Each new row is followed by its nearest point in the smallest flat space through zero that holds the last named rows.

Z_985 (5 x 15):
[[   0    9   14   27  -37   12   52   -1   -5  -14   17   44   -3   10
    13]
 [  25  -16  -39    4  -66    1    2  -27  -46  -29    5   15  -24  -36
   -14]
 [ -10    1  -11   -9  -21   -9   91   -9   20    3   43   33  -32    6
    21]
 [ -39  -46  -22   30   -9  -33   51   -8    5 -100  -10   41  -12  -29
   -13]
 [  12   15  -29   41  -41   -1   10    1    8   -8  -17   -6  -26   22
    49]]
New rows:
[-30  -2  29  -4   9  -7 -48 -20  25  13   5  -7 -16  40   5]
[ -4   8   9  -1  25   0 -18  10  15  15 -10 -17   9  14   8]
[ 43  25  -7  -1  13 -20  39   2 -31  45   5 -32  39   4  -1]
[ 14  15   6 -17  -3  11  -1  -1  -2  38  15  -7  -2   8   4]
[-25 -29  -8 -20  -9 -10  -2 -15  39 -45 -23   0 -46  34  21]
[-18 -14 -29  12   8 -25  16   1  25 -29 -13 -10 -21   2  20]
[-30 -38  27 -11 -14 -15   6  -2 -35  38 -39  26 -47  37 -42]
[  0  -3   6  -8  -1   3   5  -3  -8   0   9   9   4  -8 -12]
[ 42 -36  24 -46 -36 -23 -34 -44 -31 -13 -41  34   9 -38  17]
[ 17 -13 -12  -6 -27   6 -27 -15 -39 -15  -3   4   2 -31 -29]

Z_185 (5 x 15):
[[-17 -13  22 -53 -25 -25 -36  13 -63 -17 -21  42  -5  -5 -60]
 [  5 -11 -33 -14 -63   6  44  33 -42  -1  15 -24 -41  26   2]
 [-17  19 -10 -20 -29  -8  -5  69  -2  37  24 -13 -19 -11   7]
 [-43 -50 -14  14  10  16  40  -6  -6 -31   4  15 -11  23  45]
 [ -7  -1 -13  -7 -34 -13  30 -36 -31 -26   8 -19 -35 -25  18]]
New rows:
[-34  -7   3  -9  36   0  24  10   0 -22 -25  22 -10 -34 -27]
[-28 -14  11  -9  13  -8 -10  -6  -8 -14  -5  23   3 -11   3]
[  7  20  36 -43  27 -31 -29   6  24  25   3  22 -46 -24  19]
[-19  23  16 -14   9 -20 -31  10   9  15   6   5   2 -41   1]
[-36 -31  44  35   4  33  28  47  45 -11  29   0   6  -9 -25]
[-23 -15  -2   9  20  12   2  32  21  11   6  11   9  16  21]
[ -9  34 -39  21  45  25  29   8  43  21  37   3   9  38  27]
[  3  -1 -14  34  25  24  18  20  48  21  14 -16  12  21  37]
[-16  34  -2 -29 -16  -5  -7  38  25 -19 -22  45  17  28 -33]
[ -3  -5  10 -16   2   0 -23  34  -8  11  -8  22  12  16 -29]
[-12  47 -27 -18  42 -17  21   7  21  13  -4  -6 -25  31   2]
[ 2  7 -5  8  3  5  2 13 16 14  8 -9  1  1 11]

Z_169 (5 x 15):
[[-38 -67  -8 -31 -23 -14 -18 -20  62  17   4 -45   0  46 -47]
 [ 22 -35 -17 -36  18  -3  34  -1 -46 -29 -10  30 -12   4 -24]
 [ 15  -7 -42 -75  43  63  55 -43  -3  12  41   2  -9  61 -10]
 [ 17   6 -26 -17 -50   7   0   0  -7  13  49 -53 -77  59 -36]
 [-21  -6  33  -7  -2 -65 -33  41  -7  18  30 -10 -39  30  18]]
New rows:
[ 12 -16 -11 -28 -12  -1 -19  21  19   9 -13  20  25  29 -37]
[ -9 -30  -5 -15  -1  -6   1  -7  11  -2  -6  -5   4  10 -19]
[ 45  -7  17  28 -23 -22 -40 -21  28 -28 -17 -30 -28  45   0]
[ -3  -4   0  15 -37 -13 -19   7  11   3   4 -28 -22   7 -18]
[ 20  41  44 -26   4  34  41  20 -10  -8 -16  31 -30  44  33]
[ 17  31  -2 -15  26  13  19   5 -30   4  25  17 -16  12  25]
[  2 -10 -18  25 -47 -38  21 -16 -29   7  -8  21   4  19 -21]
[ 10 -15  -6   5 -22 -12   0   7 -16 -15 -10  -3 -16  -6 -23]
[ 44 -12  27  30   7 -38 -40  38   7 -10  10 -20  39  -7  33]
[-14   8  27  24  -1 -34 -26  23   2   3  -8   5   6 -18  21]
[-10  14  12 -31  41  20 -32  21  22  14 -14 -21  12  43  -5]
[-19  -3   6 -19  19   1  -4  -7  25  21  18  -7   8  24  13]

Z_401 (5 x 15):
[[-31  17   4 -18 -35 -27  62  16 -10 -43 -11 -25  36  45  68]
 [ -3  33  39 -28  16  -7 -31  22  23  54  -1 -54  21  -5   4]
 [-38  17   0  68 -48 -23 -51 -31   9 -24 -27 -44 -34  -2  79]
 [  1  78  -9  45  38 -16 -39 -14 -49   1 -22   8  67  25  66]
 [-78  18 -15  -8   4  31 -28  -7 -20 -15 -14  34  35   7 -19]]
New rows:
[-70  -4 -12   6   2   1 -15  27  -2   5  -3  15  34 -21 -21]
[-57   9  -3 -15  -1  22 -21   0  -4  -2  -8  13  19   1 -19]
[-14  57 -45  18 -21 -16  -3   6 -22  -1  -1  19  -8  23 -42]
[-14   8 -13  10   8   9  -9  -8 -17 -11  -5  24  13   3  -3]
[-33 -14   9  15   4 -36  16 -58  16   2   1  10  70  -6  33]
[-19  20  -4   6  -3  -5   2  -2 -14 -14  -9   0  23  16  27]

Z_569 (5 x 15):
[[-36 -26  20  10 -41   2  24 -23   4 -10 -41  31  45 -31   5]
 [-23  20  15  14 -13 -32   4  31  -2  32 -40 -16  -3  29 -32]
 [  1  69 -13  15 -53  39  -2  43   8 -24  25   3  15 -25 -10]
 [ -4   5  -4 -31  55  90  58   6  31   5  25 -16  17   1  17]
 [  5  14  56  31  53 -10  32 -11  11 -75   5  14  28 -14  40]]
New rows:
[ -3  20  20 -28  -7 -14  -2  -8  -4  63 -24   5  10 -10   3]
[-16 -10  -2  -5 -11  -5   4   3   0  28 -23  -4   1  10 -15]
[  1 -10  16  -2   5  -6 -38  70  -6  16   3 -21   3   3  46]
[  7  16   0   4   6  -9  -7  14  -2   2   5 -10 -12  12  -6]
[ 27  20  -1  41  16  13   2  -7  17  -3  12   9   7   4 -16]
[  7  19   5   6   9   4   2  10   3 -15  12  -3   0   0   5]
[  5  27  17  27  17 -22  12  70 -25 -20  27 -22   2  -4   7]
[ 10  51  19  23  15 -13   0  34   3 -24  11 -13  -6  12  -3]

Z_218 (5 x 15):
[[-10  10   1  23  36  39 -43 -56 -35 -10 -53 -36  16 -19  19]
 [-23 -15 -74 -24   4 -46 -25 -43 -44  46   8  42 -20 -43   7]
 [ 21  16  14  15   7  40 -40 -36 -31 -32  -4  -2  38  -2   3]
 [ 12  18 -15  -3  15 -10 -21 -32  52 -46  35  16 -44  34  17]
 [ 27  -2  -2   2  34  21 -15  11  -1  -1 -13 -18 -12  -4  -4]]
New rows:
[-35   2 -42  36 -43  26   4  13  32   3 -36  -6 -10  46 -37]
[-23   1  13   6  -9  -7  20   3  21  -2 -10 -13  -6  11   7]
[-47  39  29  20   9 -10  45 -31 -21  37 -15 -43  -6  42 -23]
[-46   1  20  14 -12  -3  24  -8   9   7 -35 -29   5   2  13]
[ 14  22  29 -25  34  27 -25  27 -25 -16  10  36 -39  27 -27]
[ 43   2  -2  -5  20  16 -16  16   5 -15  19   6  -7   7 -10]

Z_148 (5 x 15):
[[  4   9  19 -49   1 -20  17 -66 -14 -43 -20  43 -39   4  45]
 [ 28  30  45 -15   0  21  24  11 -41  28  10  12 -24 -25  21]
 [ 48   4  -1  34  -9  11  62   1   6   0  19  -3   1  11 -42]
 [  5  -4  17  12 -15  26   3  26   9  11 -36 -13  -7  26 -13]
 [ 32  31 -30   3  18 -16 -26 -52  35  13 -65  17 -31   5  77]]
New rows:
[-34 -42  28 -36 -45  35 -44  27   6 -31  12  40  31 -11   0]
[-56 -26  25 -34 -11   4 -27  21 -19 -21   1  -3   7   6 -12]
[  7  15   8 -31 -14 -47  -1 -29 -23  29 -38 -39  16  44 -36]
[ -3  -7   3  -1  -7   4   2  -1   8  -9 -19   0  -5  17  -5]
[-39  27 -18 -48 -22  47  23 -38  16  22 -47 -45   5 -38  11]
[ -5   5   8  -9   0   5 -16   0   1   6 -26   2 -11   4  21]

Z_111 (5 x 15):
[[ 35  34   8   1 -38 -35  15  17   3 -17  10  36 -23  21 -17]
 [ 22 -12 -13   6  -1  42  -7  14  -6 -17 -28 -32 -18  23  11]
 [ 10 -24   0  13  -2  21 -11  -1  18  48 -25  31 -16 -12 -45]
 [-20 -30 -58  49   6  11  34 -40 -29  22 -11  24  -1 -17  26]
 [-17 -23 -53  21 -61  11  -6  31  11  26 -11  15 -32 -17 -22]]
New rows:
[-12  26  24  34 -46  -8 -20 -29  24  16   1  46  24  23  20]
[  3  10   2   6 -10 -25  12  -6   1   8  10  31  -2  -4 -11]
[  1  27  44  12 -26 -36  33 -11 -13  23  47  23 -40 -30  -6]
[  1  23   9   1 -17 -47  16  -6   3   6  24  44   1  -7 -14]
[ 12  -9 -24  37 -32 -28  28 -20  14  10  16 -32   9 -26  37]
[-20  -2 -33  15 -14 -12  17  -7 -15  -7  11   3   2  -8  24]
[-27 -15  47  27  -5   4 -26  38  24  42 -10  -6 -20   5 -48]
[ -2 -13  18 -14  -9  13 -30  22  30  34 -11   6  -8 -13 -46]

Z_462 (5 x 15):
[[-21  14   2  14   6  44 -13 -28 -19  -9  -9 -13  45  38 -40]
 [ 29  31   6   4 -15   6 -19   5  21  26 -16  31  49  12  -8]
 [ 50 -10   4   5   6  17 -41   4  -6   0  10 -68  38  14 -16]
 [ 46  19  -8  52  46 -39 -29 -33   6   8 -47 -18  29 -22 -50]
 [ -4   9  22  -4 -47  19 -51 -39 -31  30   7 -25 -61  -3 -12]]
New rows:
[-17  21 -14 -10  13   0 -27  25 -11  23 -37 -17 -32   6  12]
[  1   2   4   1  -7  -5  -9  -8  -5   7  -1  -3 -19  -7  -1]
[  5  -1 -11 -63  21 -29  -3  35  19  -2 -62  13  31  -8  11]
[ 20   3  -7   0  12 -20  16  25  25   0  -6  23  27  -7  13]
[ 17 -27  32 -37 -35   0 -19 -74   9  -2 -22  -3  21  10   0]
[  6  12  10   1 -19  15 -26 -15  -8  16  -2  -6   1   8 -12]
[-18 -45  -2   2   9   9  13   5  13 -25  50 -10   5  47 -11]
[-20 -22  -5 -12  10  24  19  13 -10 -27  21 -24  13  20   7]

Z_611 (5 x 15):
[[-28  59 -20  12  17 -56  15  36 -26   4 -28  91  -5 -48 -10]
 [-11 -33  37  36   6  27 -17  39 -34  -2  38 -15 -11 -14 -10]
 [ 12  -1  52   9 -11  23 -19  -9  -3 -32 -34 -18 -18  15 -15]
 [ -5 -47 -26 -10  15  19 -12 -80  14 -10  10  37   6 -34 -16]
 [-30 -57  23   5  13   2 -27  10 -20 -20  52  20  37  12 -28]]
New rows:
[  7  15 -70 -21 -10  14 -23  28  21   3 -86   7  -5  23   0]
[ 13  41 -16 -19  -9 -19  15 -12  20   2 -41   2  -5  11  11]
[-35 -77  48  -5  59  -5  -6  -9  -1 -16 -32  32 -27   4  50]
[ -9 -26  22   9   6  13 -19 -18 -10 -22   2  20   0 -11 -21]
[ 21   5 -41 -18   7 -23  23  16 -17  67 -17 -21  28  35  -6]
[  4  20 -35 -19  -5 -23  21  19  15  26  12 -18  16  22  23]

Z_93 (5 x 15):
[[-14  -7  15  11  16 -24 -20  -4 -52   2   2  37 -50 -29 -24]
 [-25  13 -51  20 -47 -35   4   0 -52   4 -59 -30 -61  -7 -46]
 [-31  16   2  43  18 -18 -44 -39 -54  65  23 -65 -55   0 -66]
 [ 26  28  -9 -25 -31  -6 -27  22 -13 -33 -47  42 -70 -35   3]
 [-43  13   3 -20 -51  -4 -30  19 -21  23 -17   2 -47  -8   2]]
New rows:
[  8  11  -4 -23 -32  -5   6  -2  23   1 -58  19  14  -4   6]
[  6   8 -17 -17 -31   3   9  18  14 -19 -29   6  -2   0  16]
[-70 -19  -4 -44  70  19 -22 -22   3   3  21  -2   0   4   1]
[-25 -14  29   2  18   3 -11  -5  -8  24  36   6  11   2   3]
[ 10   6 -28  33 -70 -20  32 -11  67   4  15  -7  -4  -4  34]
[  2   8 -22 -12 -31  10  15  11  27  -6 -21 -22  19  16  15]

Z_737 (5 x 15):
[[-15  13  41 -16  78 -38 -53  11 -33  38  57  -5  26 -12 -23]
 [ 19 -39   0 -24  18 -17  17  21  17  -9  44  38  18  13 -45]
 [ 48  23  32  27  34 -37 -18  18  10   7 -17  41 -36  42 -36]
 [-21 -13   9  30  22  23  12 -46  30 -15 -18  -7  25  -5  75]
 [-10  14   0  -3   9  19  27  11  -2 -19   6 -23   1 -61   2]]
New rows:
[-39  31  22 -24  22  29 -39 -15 -14  45 -33   9 -15  40   6]
[-11  20  11  10   3 -13 -45 -15 -22  31 -13 -12  -5  27  18]
[ 18  11   6  43 -32 -45  16  -6  42   8  18  44 -26 -34   9]
[ 22   4   7  16   8  -1  18   6  20 -16 -15  18 -15   2  -6]
[-24  23  36  37 -37  -1 -23   3  35  -8  21 -25  -6  19 -20]
[  2  10   2   6  -4  -3 -10  -1  -5   6 -11  -2  -9   8   2]

Z_447 (5 x 15):
[[  11  -52  -20   23   49   17   -7  -50   35  -51    9  -72   22  -56
     1]
 [  67   52  -53   18  -19   19    4   18  -20  -47   17 -100    3  -18
   -84]
 [  38  -25   59   62   34   53   -4   28  -11  -14   -1  -11   31  -19
    13]
 [  20   24   33   61    3   47   -4  -10  -18  -33   22  -65   19   12
     2]
 [   2    4   -4   40  -11    8   32  -10   35  -47   54    3   78  -55
   -21]]
New rows:
[  2  -2  -6 -30 -12  28  -3  41 -32   0 -41 -14 -27   7  43]
[ 13  -3   9  -9   9   5 -15  17 -21  20 -27  -4 -32  21   4]
[-12   0 -19  13  16   4  -4  21 -13  70 -25   8  -6  70 -12]
[  0  12  12 -14  -6  -2 -11  19 -24  29 -22  14 -33  35   8]
[-35  48  -6 -14  26  -7 -35 -36   1   9  56 -15  17  28   4]
[-33  25  -4   2 -20  -6   2 -38   4  -9  21 -19   0  24  13]
[ 10  39 -30 -18  -1  -6 -23   9  -9   0  -2  -6   7  21 -39]
[ 13  28 -25 -14 -20  -9   2  12 -12   0   0 -14 -12   9 -29]
[-34  39   7 -40  70 -37   8  24  -7 -14 -15 -20  23 -70 -50]
[ 18 -14 -32 -14   6 -12   6   8  15 -11  -1  -2   8 -36 -28]
[  4   4  -1  -8   4 -34  20   3 -14  11  19   4  32  26 -11]
[ -5  15  -4  -3 -16  -7   8   4   1   2   9  14   7   3  -6]

Z_866 (5 x 15):
[[ 16 -30   9 -22  10 -14 -16 -13  -4  24  59 -24 -18 -49 -18]
 [  9   0 -23 -47 -24  36   3 -76  16  48 -32  26 -33 -19   6]
 [-13  23 -68   4 -53  -8 -35 -20  16 -29 -14  24  -8 -57 -36]
 [ -9  31  34 -31 -23   1  14 -27 -13   8  -1  31   5 -20   4]
 [-27 -16 -15 -16 -13 -30  43 -63 -24  59 -18 -25 -16 -72  -3]]
New rows:
[-13  19 -12  20  23 -24  20 -19   1 -15 -41  46  42  46  -9]
[-18  25  -2  18  -9   4  19   9  -3 -16 -46  16  17  31  14]
[-21  12  23  -3 -45  -2  27  38  48 -47  40 -33  48  -2  38]
[ -8  19  25  13  -1 -17  -2  34 -11 -31  16   5  22   5  -4]
[-46 -31 -28   4  -7 -28  47  17 -39  -7 -37 -19 -25  48  17]
[-23  -9 -15  34  14 -14  39   7 -12  10 -47 -25  10  21  17]

Z_821 (5 x 15):
[[ 25  -6  15  39 100  -9 -34  43   7   2  29  21   9 100 -20]
 [  7 -45  17  46  14  -4   2  41 -15  50  43  -8  13  63  10]
 [-14 -27  -2  40  15   5 -77  -2 -10 -13  25  32   9 100 -58]
 [ 62 -31 -12  57  23  27  33  35  22   5  34  -9   3  58  15]
 [ 23 -34  12   6   6 -52  16  57  36 -47  37 -14   9  80  15]]
New rows:
[ 26 -13 -40   1 -23   5   6 -13  26 -36   7 -44  38 -17 -14]
[ 21  -6 -20   2 -35  11  18  -8  22 -36  -1  -6  -5  -3   2]
[ -3 -33 -10  25  22   6  12 -10   3 -35  17  16  19  13 -14]
[ 14  -8  -8  15   3   7  -7   2  10 -17   8   5   0  28 -10]
[ -1  -2 -22  86  47  -8  19   7 -23  10  18 -12  26  14  39]
[ 25 -12   4  34  34  16  15  23  -4  35  18  -4   4  24  12]

Z_291 (5 x 15):
[[  4  15 -13  20  24   3 -11 -30 -50 -14 -11  33 -42  31 -30]
 [  9   1  -9  -9 -18 -38 -30  41 -15  12  22 -36  -8 -38 -24]
 [  3 -43 -16   6  -7 -56  55 -47 -10  43 -17  12 -13  29  18]
 [-53   1 -10 -32  -4 -16 -51 -21 -48   0  -7  53   0  40  -2]
 [ 27  43  -6  12 -20  10  -9  13 -35 -14  15  11  23  16 -49]]
New rows:
[ 25  -7 -13   5  22   4 -10 -12 -63  -4 -10  23  70 -70   8]
[  4  12  -2  -3 -12  -1  -8   9  -9  -2   7   1  14   2 -13]
[ -6 -11 -26  -2 -25 -40 -24   1  -2 -14 -10 -20 -25  -5   0]
[ -7 -12  -9  -8  -2 -31 -16   7 -15  13   4 -10 -19 -13  -4]
[-21   3  44 -16   1   4  42  44   1  30  -1 -37  37 -27 -13]
[ 10  -2   7  -7 -21  -3  11  25  28   9  12 -26  31 -22   7]
[  7 -16  12 -26 -13 -15  -5 -29  39 -17 -28  25  -2  22 -70]
[  0   5  -3   2  -4  -1   5 -12 -12   1  -3  15   6  18  -6]
